There are 2 nested groupings, the coarsest first. Each group lies inside one group of the grouping before and may be the whole of it. The rows also spread widely along 2 directions, which tell nothing about the answers.
Known rows, each followed by its group in each grouping:
[  3   0 -15  29   8  17 -12   1   2   2  10  -2 -16  14  22  -3  -3 -12
 -16   0]
K137 K845
[  3  -2  16 -17 -17   9 -12  13  14  -1 -17 -12  64  22   9   2 -11 -12
  27  -7]
K452 K511
[ 28 -13  -6  41   6  26   3  -3  -8  -9  -2  20   4  39  10   4   5   4
  16 -14]
K656 K983
[  6 -18   1   9   6  21   0   5   9  -3 -24   4  38  19  26   4  -7 -14
  30 -22]
K452 K627
[ 47  12  14 -32 -21 -20 -21  26  14  15  -6 -45  63  22 -13   4 -18   4
   5   2]
K137 K258
[ 22 -11  30  -7 -27 -21 -14  45  26  12 -18 -38  76  22 -19   3 -18   9
  41  -4]
K807 K915
[-60  37 -21  58  41   5 -11 -39 -23 -25  39  38 -49   0  48 -14  26 -10
 -32  -9]
K452 K875
[-14  17   3  45   9 -17  -1   9  16   8   7  -2  -5  15  -5  -7   8   3
  13   9]
K807 K498
[-10  28   3  32  13 -41  -5  24   6  17   8 -16   9  -2 -18 -17   0   3
   7  27]
K807 K673
[-12  23  -5  66  22  -3   3 -26 -14 -16  39  23 -31  31  14  -6   7   4
 -14   6]
K656 K514
[-33  13  10  16   4  11  -5  -4 -10  -3  -1  11  12  -2  35  -5   5 -13
   5 -14]
K452 K271
[ 30 -15 -10  20   2  41  -6   1   5 -10   3   8   2  26  14  -1  -8  -8
  -1  -7]
K137 K792
[-45  21 -14  56  48   2   7 -29  -8 -17  22  29 -37  -6  37 -10  24 -11
 -18  -3]
K452 K627
[-12   3   4  20  20   6   1  -2   3  -7  -7   9  21  12  25   1   3 -12
  11 -10]
K452 K627
[-23   0  12  16   2  20  -3  -1  -7 -11 -12  15  16   4  36   2  -1 -10
  15 -20]
K452 K271
[ 33   6   0  -4  -3  -9 -13  12   8   5   7 -25  33  18  -2   2 -11   1
  -2   2]
K137 K258
[ -2  -5   6   0   7   4  -1   5   9  -1 -14  -4  37  13  17   0  -3 -11
  20 -14]
K452 K627

New rows. What belongs after each?
[ 17  10  13  30  -6  -9  -4  -2 -11  -4  15  -1  18  39   0   1 -10   5
   5   0]
K656 K514
[  3  -6 -13  31   3  23 -10  -1   6   0   6  -2 -13  23  21   0  -7 -15
 -11  -3]
K137 K845
[-55  34   2  38  23  -3  -3 -17 -13 -10  22  20 -22 -13  40 -13  18 -12
 -21  -3]
K452 K271
[-19   9   4   7   4  11  -6  -7   7  -7   1   2  26  13  18  -2  -1 -12
   6  -7]
K452 K511
[-6 -3  7 33  0 -3 -5 23 18 -3  4 -7 19 13 -1 -5 -5  8 27 -4]
K807 K915
[-10   5 -16  41  18  16 -12  -9   0   3  17   3 -29  14  25  -5   3 -10
 -26   1]
K137 K845
[-22  26  18  26   4 -36 -15  21  12   6  23 -18  19   2  -1 -10   5   8
   5  11]
K807 K915
[-19   4  17   5  -2   8  -7   4  -6   1 -14   2  28   6  30  -3  -3 -12
  15 -16]
K452 K271
[-29  33   5  11   5 -12 -17  -6 -12 -11   9   3  14   8  29 -10  13 -11
  -8 -10]
K452 K875
[-25   7  -5  34  31   1   5 -12   2 -11   7  15  -5   3  30   1  10 -13
   0  -9]
K452 K627
[  8   4   0  13  -5   6 -16   8   6  10   4 -15   6  16  15  -2  -5 -13
 -16   3]
K137 K845
[ -3  -7 -11  53  17  10   6  13   9   5  -9   3 -10  11  -8 -12  -5   7
  25   6]
K807 K673
[-20  13  -1  17   3  10 -16 -10 -11 -15  -4  12  12  12  26  -8   4 -12
   4 -21]
K452 K875
[  2   6  -5  38   9  -8   3  22  12  14  -6  -9   6   4 -19 -14  -6   6
  22  14]
K807 K673
[ -5  19  -1  21   4  -5 -17   2   1   7  24 -13  -8  15  16  -5   0 -15
 -29   7]
K137 K845
[-15  -4  -1  27  22   9   1  -7   2  -8  -7   9   9   9  34  -4   3  -9
   9 -14]
K452 K627
[  4  17  -1  43   9  -3   2 -10 -15  -4  20  17  -5  26  12   0  13   8
 -11   1]
K656 K983
[-24   4   9  16   5  16  -1  -1  -7  -5  -8   8  14   3  34  -7   1  -9
  10 -18]
K452 K271
[  0   4  15 -14 -20  11  -7  11  10   3 -17 -17  60  21   8   0 -10 -12
  23  -5]
K452 K511
[-17  -2  -5  56  15   6   0   3  13 -11  13  10 -14  11  13  -5   2   9
  17  -7]
K807 K915
